There are 4 ways to turn a row about zero (a turn may also mirror it). The second row of each pair is the first, turned, with some noise. The first 36 pairs use one turn. New pairs use 3 turns, one after the other, and a turn may come again.
Known pairs, each followed by its turns in order:
[ 21.8 -49.4  33.9 -15.3 -20.0  17.4 -32.3  51.0]
[ 49.7  -3.9 -60.0  11.0 -38.9  18.3  -9.9 -10.6]  Q159

[-51.0  27.6 -24.0  26.9  29.9 -31.7  -9.9   2.3]
[  3.5  66.5   7.1 -12.4 -15.9   2.0 -45.7  -7.4]  Q93

[ -4.9 -40.2  -6.0  16.3  37.2  -6.4 -23.4  14.8]
[-48.5 -17.0 -23.5   0.6 -12.6   7.9 -23.4 -10.0]  Q766

[-39.3 -44.2 -22.2 -31.0 -49.2  17.7 -53.8  -4.1]
[ -9.4 -24.7 -36.8  30.2  55.3 -25.6 -52.3  17.0]  Q93

[ -1.5 -53.1  31.8 -41.1 -49.1 -34.7 -43.6 -38.5]
[ -5.4  29.7 -64.7  18.1 -13.6  29.0  77.0  -0.4]  Q159

[-42.8  47.2 -23.9   9.1  11.5  23.5   6.6 -28.6]
[  1.6  14.2  70.4 -20.9  25.1  -8.1   9.5  -0.8]  Q159

[-25.8 -44.7 -43.0   3.2 -44.8 -37.8  37.5  26.6]
[ 64.2  -8.3 -40.8 -44.4  24.0  -8.0 -30.6  13.4]  Q93

[-13.7  49.0  16.3   6.7 -23.9  20.9 -51.1  51.9]
[18.5  1.5 59.8 33.3 35.7  7.4  9.1 56.2]  Q787

[-29.5 -46.6  49.9  -4.5 -31.5 -38.1 -46.7  47.5]
[-26.8 -29.3 -74.8  35.1 -22.0   3.5  62.8   0.6]  Q766

[-35.8 -42.5  35.8   7.0   8.2   9.2 -23.6 -30.7]
[ 59.4  16.2  -6.0  10.3 -31.1  16.2 -12.0 -30.3]  Q787

[  2.7  34.0  -5.9 -33.2  25.9 -10.5  -6.8 -15.3]
[-21.0  -5.8  -4.1 -20.1 -19.8  33.6   3.0  32.0]  Q787

[  0.0 -18.1  35.0  -2.4 -48.6 -49.7 -51.2 -26.7]
[ 58.8  38.8  -2.9 -26.0  22.7  19.8  56.9  -9.1]  Q787

[ -1.3  44.3   6.0 -36.4 -31.1  -2.5  45.3 -30.9]
[-44.2  28.6 -39.2   3.1  29.4  43.0  -4.7  12.5]  Q787

[ 50.7  13.5 -14.4  17.4  40.0 -48.0  38.1  32.8]
[ 27.2   3.7  12.9 -47.1 -71.9  30.5  20.4  24.0]  Q93

[-21.8  17.3 -27.7 -20.9  30.9  41.3   6.2  22.5]
[ 24.9  11.1   1.8  -7.9 -40.2 -16.9 -46.3 -21.6]  Q766

[-19.2  17.5 -10.4  40.7 -51.8  42.9   5.3 -44.0]
[  7.0  37.9 -26.5  31.4  35.8 -54.4  36.6 -23.2]  Q93

[ 51.7  14.3 -50.8  -3.4 -45.9 -51.1  24.9 -39.2]
[-41.4 -11.0 -41.7 -53.8  54.8   6.5  43.2 -22.9]  Q787

[ 53.4 -48.2  18.9 -32.5   7.6   6.1   1.6   0.8]
[  4.8 -59.3  16.8   7.2   5.2  26.5  24.6  33.3]  Q93

[ 32.6  -1.8  18.4 -53.6  37.4  19.0  -5.3  37.4]
[-49.4 -43.8   6.2 -13.9 -15.1  49.4   4.6   7.4]  Q93

[ 51.5 -50.4 -49.7 -33.3 -43.2 -12.2   6.4 -47.9]
[-33.3  31.4 -64.6 -28.3 -10.9 -33.1  32.1  60.7]  Q159

[-35.5  -0.1 -53.5 -37.9   5.2  18.5  11.0  18.6]
[-20.2  -2.2  17.1 -33.5  14.0  -1.0 -63.9  14.1]  Q787

[-51.5  -2.6  49.4  37.9  36.5  36.1 -30.3   9.7]
[-10.5   1.1 -72.1 -58.7 -11.0 -23.2 -13.2   3.0]  Q766

[-28.8 -35.4 -27.8 -28.8  29.9  40.3 -49.1  34.0]
[-14.4   1.4 -46.5  34.6 -56.6  -8.3 -56.2   1.7]  Q766

[ 38.3 -29.2  17.0 -32.6  27.9 -46.0  45.1 -45.1]
[-80.3  19.9 -38.4  25.2  15.1  27.7 -12.2  27.6]  Q159

[-44.9  35.1  21.6 -52.2   7.5 -51.5   2.1  17.1]
[ -4.4  -9.8  13.7 -16.3 -21.8  25.2 -64.8 -61.7]  Q93

[-44.5  40.6 -20.5  40.5 -11.4  14.5  -0.3  53.5]
[-22.4  -2.3  75.4  32.2  36.3  -5.0 -23.6  -0.1]  Q787

[ -7.6 -34.7 -16.4  46.7 -45.7  24.4 -38.0  10.2]
[-46.3  58.6 -33.1  21.2  -7.3 -10.2  14.2  25.6]  Q766

[ 39.1  53.6 -11.2  -2.3 -42.8  23.8  14.5  29.3]
[ 34.5  37.6  45.1  -8.0 -37.5   4.6  34.1  24.0]  Q766

[ 42.6 -17.9 -41.9 -15.0  -2.7  16.4 -23.8 -28.4]
[  2.4 -14.4 -34.9  50.1  -4.4  11.1  15.0  39.9]  Q93

[ 40.9 -28.0  38.4  -2.6 -44.4  48.1 -39.2  12.6]
[ 37.5   1.9 -33.7  -8.7 -81.7  17.6  11.1   3.5]  Q159

[ 30.1 -51.6 -26.3  -8.6  -0.6  40.4   4.4   5.2]
[ 23.1  26.6 -29.7   1.3 -27.3 -21.9 -23.1  45.9]  Q159

[ 18.7  -8.4  47.9  -5.6  38.0 -22.3 -13.7 -18.1]
[ -5.3 -53.4 -15.2 -22.8  20.1  28.6  -2.1  15.3]  Q766

[ 14.2  53.4  -8.2   8.1  27.7 -49.1 -32.2 -44.2]
[-69.6  15.1  24.6  -7.9   7.4 -23.3  20.6 -57.7]  Q159

[  3.3 -44.4 -26.1 -19.1  -1.9   4.0  -9.3  -9.4]
[-13.9   7.1 -10.6  43.9   6.2  13.3 -25.8  -4.1]  Q766

[ 38.3 -51.3  30.5 -47.4 -31.3 -24.7  14.4   5.8]
[-15.8  -4.7 -79.9  -1.3 -12.2  38.4   9.5  26.5]  Q159

[-15.3   2.8 -27.7  19.8  50.9 -25.2 -54.0 -39.8]
[ 22.3 -46.1  37.3 -38.7 -38.2  39.6  19.6 -16.8]  Q787

New pairs, each followed by its turns in order:
[ 26.8   6.6 -38.8  35.9  -6.9 -18.3 -52.4  53.3]
[-42.2   8.8 -58.9 -39.7  -6.2  29.1 -38.5  20.8]  Q159 Q787 Q787

[ 39.2  25.7 -26.0  28.1  10.8 -50.8 -21.7  11.6]
[ 10.9   5.9  38.8 -40.7   2.6 -35.8  24.5  45.4]  Q766 Q787 Q766

[-36.5 -35.8 -17.7 -50.8  38.5  -1.2  -5.9 -35.6]
[ 16.7 -21.1 -40.6  46.6 -54.0 -18.4  10.7  15.4]  Q93 Q787 Q159

[ 20.3  -9.6  12.7  21.8   0.7 -41.4 -35.4  -7.3]
[ 16.4 -23.2  11.3  -7.6  25.3  10.5 -17.1  46.0]  Q93 Q766 Q159

[-16.8  19.4 -35.9  48.7  40.9  -3.1   0.7  24.4]
[  2.6  12.2  35.3  57.8  -3.1 -18.1  -1.9  32.6]  Q766 Q93 Q93

[-49.8  20.1  36.1 -22.5 -28.7  52.4  31.1 -22.2]
[ -0.9  55.8  45.4 -23.2  37.4   9.8   7.9  50.0]  Q787 Q766 Q787

[ 41.5  -8.2  25.7  45.0  22.4 -39.9 -14.5  -1.6]
[ 15.3  -5.0  44.8  -0.1  22.7  60.3 -20.8  10.2]  Q787 Q93 Q766

[ 46.0  39.0   7.6  25.6 -12.0  17.8  11.5  11.6]
[-28.5   2.9  12.5  16.3  -2.2  21.1  58.2  -7.0]  Q787 Q787 Q159

[-30.1  46.9  52.6 -15.8  31.2   5.6 -14.2 -30.4]
[ 26.7 -22.8  23.2 -25.8 -45.1  60.5   0.4   6.1]  Q159 Q159 Q159

[ 13.0  35.0  -9.1 -37.8  -1.5 -14.6 -20.4  41.2]
[-60.8 -25.3  16.6   1.2 -16.7 -13.4 -22.0   8.0]  Q93 Q93 Q766

[ -3.7 -10.9  35.1  23.1  37.2  45.6   0.7  18.8]
[ 20.6   5.7  18.3 -27.5 -16.5  18.5  49.2  34.5]  Q159 Q787 Q93

[-35.8  31.9 -12.6 -17.6  37.9 -49.4  -0.8 -41.6]
[-37.2 -15.5 -11.4 -46.0 -31.6 -52.6 -27.8 -19.8]  Q787 Q766 Q159

[  1.2 -47.4 -29.5 -51.0 -40.3 -38.6  29.4 -43.2]
[ 43.8   7.6  52.4  54.5  10.8  23.5 -43.1  36.5]  Q93 Q766 Q787

[-15.4  -0.3  14.7 -52.1  22.0  34.8  -7.6  10.8]
[ 19.8 -11.8 -28.5 -37.3   2.8 -43.2   5.7 -24.3]  Q787 Q766 Q93

[ 51.9 -49.7 -50.4 -46.6  24.9 -42.3  26.7 -46.8]
[ 77.6  51.2  -3.4 -25.8 -44.8 -48.3  19.9  37.9]  Q93 Q766 Q766

[-27.6  26.5  39.8  29.6 -45.9  18.3  25.1  -2.8]
[-17.1  -6.5  18.7  -7.6 -76.1   5.4   5.8  16.1]  Q93 Q93 Q159

[-11.8  17.4 -46.6  36.2  -7.5   0.2   2.1 -46.3]
[ -6.1  62.9 -10.4  23.5 -17.7   9.8  20.2  25.6]  Q93 Q766 Q787

[-32.9 -52.5  40.5 -15.7 -54.2  34.1 -15.5   7.3]
[ 41.0  -7.3   0.6  45.8  20.1 -17.1 -63.3 -42.1]  Q787 Q159 Q93

[-30.2  14.2 -12.7 -32.6  -1.4 -13.0  14.0  18.4]
[  8.5 -25.8 -30.1  -9.4  16.5 -24.9 -21.6   9.5]  Q159 Q787 Q93

[-52.0 -36.4 -16.4 -34.0  17.9 -42.0 -20.9  30.1]
[ 15.1   8.2 -22.8   8.1   4.5 -78.2  28.1  38.1]  Q93 Q787 Q787

[ -0.8  -2.2 -27.5  -8.1 -20.0   1.7  27.0 -29.3]
[ 18.1 -21.3 -20.3  28.5 -19.3  13.7 -12.6 -16.9]  Q766 Q766 Q766

[ -2.4 -53.7 -31.2  19.9  53.5  -0.3 -53.6  43.2]
[-54.2  61.2 -30.4 -11.5 -57.9 -26.0  -2.5  13.9]  Q93 Q159 Q159

[ 39.9  24.0 -52.5   4.0 -40.7 -45.6 -26.3  13.5]
[-60.2  21.0 -34.2  -1.7  15.5  63.5   3.9 -17.9]  Q766 Q93 Q159

[ 28.6   0.1  37.0  -1.1  48.2 -47.4  -8.8  16.0]
[-14.7  53.1 -31.1  37.0 -10.5 -13.1  16.4  31.3]  Q766 Q766 Q93

[-32.7  19.0  41.2   0.5 -22.1 -41.9  -8.2 -33.6]
[ -6.5  -1.6 -14.3 -14.8  42.6  15.6  66.4   3.1]  Q766 Q787 Q159

[-36.4  34.9  10.3 -37.6  45.2   8.4  33.1  52.7]
[-80.1  29.5  13.3  -7.5   8.9  50.6   9.1 -11.5]  Q766 Q93 Q766

[-43.4  49.2 -19.1 -15.8  37.4 -29.6  25.6 -45.3]
[  4.2  -2.4  73.8  -0.9  26.1 -49.5  29.2  14.5]  Q766 Q159 Q159

[ -9.1 -13.3  -1.5  51.9 -35.4 -19.0  15.1  29.1]
[ 19.6 -19.8  35.8 -16.3  41.0 -13.5  33.4  26.1]  Q93 Q766 Q93

[-49.2  31.8 -19.2  16.4  21.2   5.0 -21.7  34.3]
[ 12.3  -4.8  67.0  -2.9  24.6  11.7 -25.9 -18.0]  Q787 Q93 Q93

[ 29.6  15.1 -17.1  33.7   9.2 -28.5 -20.1  37.9]
[-13.6 -30.1  34.5  12.7  42.0 -20.9 -11.8  14.1]  Q159 Q159 Q159

[-42.4   2.7 -46.8  17.6  36.6  29.2 -22.1  54.1]
[ 34.7  37.3   8.2  24.6 -29.8 -52.7 -53.1   7.0]  Q159 Q766 Q787

[ 42.6 -18.2 -32.3 -25.0  17.5  19.8 -35.8 -33.5]
[  6.5  10.9  -8.8  33.1 -14.7 -37.4  63.1  -0.8]  Q766 Q787 Q787

[-19.9 -31.2 -11.3 -51.0  36.9  45.3 -39.2  54.1]
[70.6  6.9  2.9 18.5  9.5 -5.9 59.3 52.0]  Q93 Q787 Q787

[  3.9  -0.6 -35.1 -38.5 -14.6  -8.3  22.4 -21.1]
[ -0.6 -11.8 -24.3  16.6 -25.6 -34.9  35.3 -16.4]  Q787 Q766 Q159

[ 27.5  12.4  47.4 -43.2  25.3  19.8 -48.9  53.9]
[ -5.4  11.8   1.1 -27.7 -31.4   6.8  91.9  28.4]  Q93 Q159 Q93

[ 49.1 -46.9 -18.6 -17.2 -33.8   9.0  25.1  23.9]
[ 29.7  -3.9 -15.8 -50.0 -58.9 -18.9  20.1 -16.4]  Q787 Q93 Q159

[-44.9  44.5  18.2  -7.8  15.5  48.4  23.4  44.3]
[ -3.8  62.9  44.7 -17.1 -20.6  36.1  30.7  10.6]  Q787 Q93 Q787

[ 39.1 -22.6 -34.2 -32.1  -9.0  45.2  18.8 -50.6]
[ 19.4  -1.4 -40.3  59.3  25.9   1.9 -58.3  -6.3]  Q159 Q93 Q93

[ -6.3 -48.9  33.9 -10.8 -47.0  -2.0 -44.6  10.5]
[-61.6 -18.5 -26.0 -24.3  28.1 -35.7 -12.9  -4.5]  Q159 Q93 Q787

